All groups share one centre, and each spreads out both ways along 15 directions, with some noise.
In the rows, 128 means zero.
Some rows, each with its group after it:
[200 108 137 101 128 143 102 116 121 128  83 109 158 119 168 125 127 169
  90  84 166 141]	j806
[161 154 130 104 150 114 148 128 180 159  70 108 145 121 125 184 127 131
 110 134 104 124]	j624
[158 125 156  97 121 134 132 131 108 119 111 120 123 128 130 109 138 139
 136  97 150 145]	j806
[147  52  61 145 100 167 184 164 139  68 138 132 110 169 134 168  93 153
 164 109 150 111]	j256
[114 158 151 114 129 135 115 144 150 110 141 132 134 142 115 126 141 109
  90 119 129 143]	j806
[146 156  70 191 113 156 156  90 182 162  94 141 206 125 107 122 107 100
 167 171 107 125]	j624
[136 180 133 177  77 131 124 159  92 176 127  97 104 133 104 118 178 147
 187 117 140 138]	j502
[122 125 127 114 140 102 168 129  91 114 174 167 155 102 132 174 111 112
  79 106 122 135]	j624
[116 124  96 101 114 183 153  88 171  77 149 158 204 152 119  88 104  89
 129 126 173 136]	j502
[128 144 117 106 118 141 110 133 139 104 151 115 126 120 130 126 145  88
 124 163 121 133]	j806
[135 147 126 121 122 126 138 131 135 136 141 119 161 106 143 130 135 155
 106 138 132 129]	j624
[124 161 131 119 140 145 146 119 117 129 138 114 111 134 107 128 136 132
 151 125 107 110]	j624
[136 134 145 161 103 133 138 135 151 154 148 131 166  76 147 112 147 175
 127 154 113 125]	j502
[189 131  98 128 155 133 182 123 132 149  85 125 138 127 140 124  67 158
 140 147 106  88]	j502
[153 120 137 128 130 135 139  96 115 134  89 147 119 130 108 117 141 137
 147  84 133 131]	j502
[132 161 130 124 138 146 175 143 166 129 141 183 146 140 124 149  72 150
 135 127 138 123]	j624
[103  70 143 146 107  88 104  95 187 156  63  88 165 121 163 142 216  85
 103  81 139 170]	j624
[ 41  96  86 153 147 194 122  69 169  83 167 169 162 132 123 195 117 119
 178 149  93  99]	j256
[154  86 179 186 133 148  40 105 146 167 167 131 126 103 112 152 151 110
 118  97 144 174]	j502
[ 83 109  60 120 146  72 127 133 173 165 186 111 151 103 124  71 186 129
  86 188 157 104]	j624
[115 122 159 106 129 127 128  97 156 158 145 100 126 136 128 104 130 141
 120 104 180 133]	j806
[168  80 125 137 102 143 143 190 152 123 153 104 132 142 126 132 131 157
 110  99 164 115]	j806
[146 120 163 153 142 113 146  82 159 167 133  40 142 114 126 126 150 201
  80 106 144 158]	j502
[158 124 103 143 104 115 200 141 117 132 222 125 111  90  84 208 165 132
 112 110 139 138]	j502
[106 189 130 155 149 162 127  51 161 134 114 125 179 127  51 131 138  88
 103 140  63 111]	j256
[104 104 134 119 186 145 142 110 157 139  78  82 185 140 135 139 134 162
 140 104  96 108]	j256
[104 178 153 140 114 102 164 112 115 152 114 135 152 114 127 122 167 144
 148 110 124 162]	j502
[173 142 114 111 154 149 155 108 126 138 161  85 128 124  99 113 110 161
 128 134 144 113]	j624
[131 146 131 127 156 126 106 112 119 152 129 139 143 123 170 148 110 120
 134 122 137 139]	j502
[145 162 132 102 111 151 125 142  91 116 178 124 106 116 140 154 115 182
 119 124 148 100]	j256
[182  94 130 104 170 172  38  96 116  91 140 134  82 130 126 157  88 143
  69 119 116  96]	j502
[115 110 154  92 146 158 111 150 135  96 116  79  91 127 176 146  85 158
 176 187  80  97]	j806
[145 122 114  97 119 149 123  98 142 117 122 153 134  79 162 153 131 152
 139 155 117 101]	j256
[155 165 147 126 165 145 130  98 138 155  22  73 174 119 173 171 105 113
 146 142  42 106]	j624
[150 171 118  95 121 118 136 113 150 137 104 153 138  78 130 157 130 130
 130 182 106 124]	j624
[169  70 113 170 114 140 102 154 143 131 173 114 133 104  89  62 132 116
 111 174 123 118]	j502
[199 170 152 123  87 140 121 132  98 133 107  95 138 121 113 123 156 145
  79  82 151 146]	j256
[128 108 119 141 157  98 185 106 182 140 124 142 168 100 130 108 139 173
  88 130 116 129]	j806
[163 135 125 147  84 137 134 146 165 126 142  80 173  97 145 131 145 104
  64 175  91 109]	j256
[141  81 161 166 138 136 103  75 134 174 107 135 151 106 137 159 120 127
 149  90 133 151]	j806
[151 140 164 124 162 108 143 140  97 141  99 125 130 106 151 186  91  82
 132 134  62 136]	j256
[142 154 139 118 118 131 120 113 122 124 110  90 134 136 125 118 139 138
 108 121 138 150]	j624
[153 131 135 194 116 141 104 152  98 114 109 147 171 142 117  89 149 119
 127  95 133 203]	j806
[ 76 161 175 125 124 162 130 166 104 109 159 104 129 139 156  98 109 150
 200 156 108 134]	j806
[103 190 166 110 164 117 155 166  89 164 150 111 151 119 139 135 113 159
 156 135  98 111]	j256
[154 139 130 129 130 151 171 115 169 149 155 124 166  97 117 167 118 127
 118 138 101  97]	j256
[167 110 112 149 105 169 138 135 157 124 124 132 174 109 132 173 113 116
 141 135 111 115]	j624
[121 160 141 110 126 126 120  70 156 155 104 117 109  89 167 155 132 157
 166 174 113 129]	j502
[177 124  90  99 133 151 172  95 116 123 149  72 165  99 122 190 150 146
  90 114 115  85]	j806
[144  77 140 104 149 179 126 123 216  70 152 129 151 137 135 105  55 169
  69 162 131 108]	j502
[182 129 140  76 160 161  82 111 163 139 149  70  90 121 121  89 139 165
 151 146 171 126]	j624
[147 141 107  93 164 141 154 144 137 159 155 125 166 107  82 105 152 115
 149 136 128  85]	j256
[147 128 103 135 107 168 120 117 169  92 113 133 126 156  60 124 142  58
 141 134 118 140]	j256
[153 178  91  91 126 130 195  58 102  97 100  41 137 117 133  58 155 201
 130 162 127 133]	j806
[129 137 106 143 123 164 150 105 138 108 148 124 153 142 132 104  67 153
 126 155 134 119]	j624
[123  94 129 133 123 168 143 154 174 120 172 124 120 127 148 190  82  81
 199 172 114 115]	j806
[103 156 183 114 153 155 120 105 135 117  94 164 139 142 132 182 112 125
 140  72 105 143]	j502
[135  94 148 178 116 126 152 126 180 172 151  60 186 123 137  78 146 180
 112 120 165 154]	j502
[125 164 131 141  87 178 164 123 104  84 155 143 127 132 102 165  97 150
 144 133  99 108]	j624
[159 110 133 139 121 129 138  91 100 118 155 110 113 117 148 188 103 117
 112 103 144 158]	j256
[126 119 131 116 131 153 142 161 193 111 156 141 114 140 128 178  82 121
 130 152 118 100]	j806
[163 137  98 112 144 176  69 185 164 148 201 116 151 107 131 105 139 136
 143 174 160  96]	j624
[159 128 112 126 135 151 139  98 142 145 122 142 189  98 126 135 148 148
 112 104 129 106]	j256
[172 175 131 127 154 157 180  86 159 128  59 114 149 173 103 155  65 130
 141 105 117 138]	j256
[161 140 104 130 163 125 134  62 103 151 111 106 186 122 149 146 110  76
 128 119 137 162]	j256
[106 161 141  94 145 103 119  89 111 142  90 142  89 113 146 172 142  94
 173 134 101 140]	j502
[139 140 135  91  89 147 207 213  94  79 169 125 155 101 168  85 178 159
 180 130 135 145]	j806
[166 111 159 119 129 114  93  99 133 137  62 133  99 130 111 121 135 124
 118 100 138 155]	j806

New rows. What belongs after each?
[130 138 143 157 143 136 103 111 148 137 106 145 179 120 162 117 113 114
 131 138 120 172]	j806
[110 106  86 120 149 154 127  76 193 124 166 169 160 116 124 102 107 117
 146 172 148 114]	j256
[158 114 136 144 142 144 104 122 172 169 109  85 151 100 109  86 158 162
 146 157 117 130]	j624
[ 88 118 107 136  96 173 132 141 108  75 177  67 128 197 155 151 118 117
 107  84 148  98]	j624
[143 124 145 177 111 134 144 131 125 166 113 129 128 116  87 116 147 124
 173 117 104 129]	j502
[141 191 135 139 156 148  92 124 123 165 119 115 116 142 163 190  73 115
 165 149 105 122]	j502
[183  87 145 125  47 148 111 201 153  76  89 167 129 107 150 142 110 135
 126 143 132 154]	j624
[144 165 145 132 113 122 159 130 135 155 148 144 146  75  68 128 177 186
 125 130 125 136]	j624
[109 134 120 111 132 120 143  89 142 124 133 106 106 145 117 127 144 111
 127 121 141 128]	j624
[127 159 117 137 106 140 156 110 125 119 113 112 153 107 152  80 143 176
 156 163 128 150]	j806
[140 129 106  95 110 133 151  76 135 140  94  92 132 126 142 126 157 120
 173 116 167 132]	j502
[106 159 126 145 130 162 104 108 119 131 150 114 157 125 149 134 102 158
 128 153 114 110]	j806
[ 54 151 164 140 143  85 129  83 125 130 142 145  88 135  83  66 165 148
 126 124 134 179]	j502
[125 141 109 139 144 130 181 117 157 120 129 106 162 126 152  94 101 130
 158 184 112 149]	j806
[152 143  85 149 105 159 146 126 168 125 174  73 143 171 100 155 106  67
 131 146 159 140]	j806
[201  99 153 217 152 147 106 131 155 207 117  99 149 114 117 100  78 178
 128 138 105 118]	j502
[148  96 142 135 115 146  75 117  97 138 147 130 142 133 137  99 132  95
 148  96 184 174]	j806
[195 151 212  92  93 160 102 143  84  87  74 166 135 104 180 200 107  99
 137  69 118 186]	j624
[157 127 119 114 143 127 151 100 171 108  86  61 123 134 129 151 130 143
  97 144  96 129]	j806
[140 126 116  86 127 125 155 113 206 129 137  26  97 153 111 151 124 128
  85 153 139  91]	j806
[140  68 166 161 171 139 161 111 206 133 167  82 169 124 105 146  86 150
  73 124 116 136]	j502
[115 137  99  95 110 150 129 133 128  95 157 142 129 111 134 139 130 109
 141 166 118 102]	j502
[ 85 173 137 132 131 157  98 163  95  90 171 124 120 195 139  96 106 108
 114  99 149 132]	j624
[ 83 129  90 154 114 137 136  73 153 132 115 102 165  93 154 122 145 122
 146 200  65  88]	j624
[ 85 160 167 102 128 124 123 151 148 157 161  69 138 148 142 113 119 122
 107 139 140 102]	j806
[120  91 152 160 163 110 133  97 131 145  85 119 128  95 125 168 125 105
 160 151  42 130]	j806
[177 138 134 151 121 195  98 161 134 123 148  94 121 144  64 120 126 141
 156 135 112 110]	j624
[141 128 109  61 123 159 152 121 187 105 191  93  92 148  99 171 115 101
 104 129 167  86]	j806
[149 107 108 171 101 156 203 128 130 144  81 133 204 118  66  59 142 108
 181 120  90  95]	j502
[137  70 152 133 118 135 127 159 160  91 126 166 126 129  90  74 126 115
 119 123 127 139]	j502
[133 157 147 133 142 132 142  97 127 153  90  94 127 104 122  79 154 165
 168 152  87 119]	j624
[183 155 128  87 130 157  74 148 107 126 118 164 145 141 142  94 121 132
 129  92 201 158]	j256
[104 143 150 152 121 119 126 109 138 174 105 117 151 107 145 110 153 128
 178 145 109 135]	j502
[150 118 105 134 137 124 135 154 198 112 115 144 109 147 103 146  96  93
  86 162 106 122]	j806
[ 96 131 159 205 106 145 123 102  98 109  90 101 184 135  93 138 125 133
  98 121  44 136]	j624
[115  83 128 118 157 121 212  90 118 135 157 103 118 115 134 154 144 138
 143  83 115  90]	j624
[167  93 168 160 115 133 113 180 145 116  87  99 142 160 148  86 134 147
 126  80 160 202]	j806
[164 120 136 144  94 110 169 144 136  95 179 148  54 106 142 162  43 124
  74 188  95 108]	j256
[147 126 112  81  88 134 119 146 120  88 112 164 105 109 130 142 157  57
 166 154 128 139]	j502
[ 67 146 143 113  93 127 173 126 154 107 141  69 164 123 128  82 183 177
 118 137 133 130]	j502
[141 148 155 130 144 133 109 126 127 138 148 124 150 128 114 116 120 117
  87 116 131 137]	j256
[151 133 115 142 104 116 174 203 170 114  96  97 145 138 166  74 125 189
 119 170 120 131]	j806
[158 114 112 131 127 125 189 144 133 145  83 124 173 124 134 105 116 122
 159 127 113 107]	j502
[124 153 170  69 167 126 112 182 151 146 142 137 112 112 125 102 110 144
 151 166 117  99]	j256
[172 175 103 186  99 170 147  95 126  92 157 151 143 127  60 182  85  71
  46 143  56  93]	j256
[ 88  56 102 116 148 136 156 158 162 111 185 133 114 150 145  87 109 199
 166 132 186 113]	j256
[183 123 108 114  96 147 147 127 106 135 118  87 132 129 132 124 127 178
 125 114 161 100]	j806
[148  71 129 124 124 136 103 150 135 103 165 134 131 101 131  96 147 172
  79 126 135 109]	j502
[198 134 117 104 157 104 213 196 103 174 138 137 155 130 144 111  76 152
 150 108 170 122]	j256
[128 146 159 127 163 152  66  56 167 152 186 138 128  88 182 242 105 136
 103 121 152 164]	j502
[134 123 115 139 139 161 167 137 104  95 181 103 178 119 141 124 145 102
 165 129 121 161]	j806
[108 130 117 139 185  84  65  76  81 174 154 124  55 113 140 113 138 147
 126 146 135 122]	j502
[129 118 116  90 141 135 122  67 135 133  69  97 144 123 157 148 161 111
 200 121 148 168]	j256
[134 130 150  98  87 136 139 135 143 102  98 153 105 113 127 140 165 130
 161 115 130 149]	j502
[127 111 147 114 124 141 129 117 143 116 108 154 146 120 136 104 139 153
 125 100 143 134]	j502
[148 170 107 131 123 138 128  90 165 141  99 122 145 135 130 127  97 187
  79 142 139 101]	j806
[123 135 118 160  98 156 145 142 141 136 192  86 139 109  83 168 148  86
 152 172  94 115]	j502
[129 105 151 111 140 150  76  85 127 143 137 115 138 115 162 125 108 151
 129 121 155 121]	j806
[ 37 183 151 160 175 126  91 126 195 165 149 140 158 178 114  85 126 151
 104 121 144 142]	j624
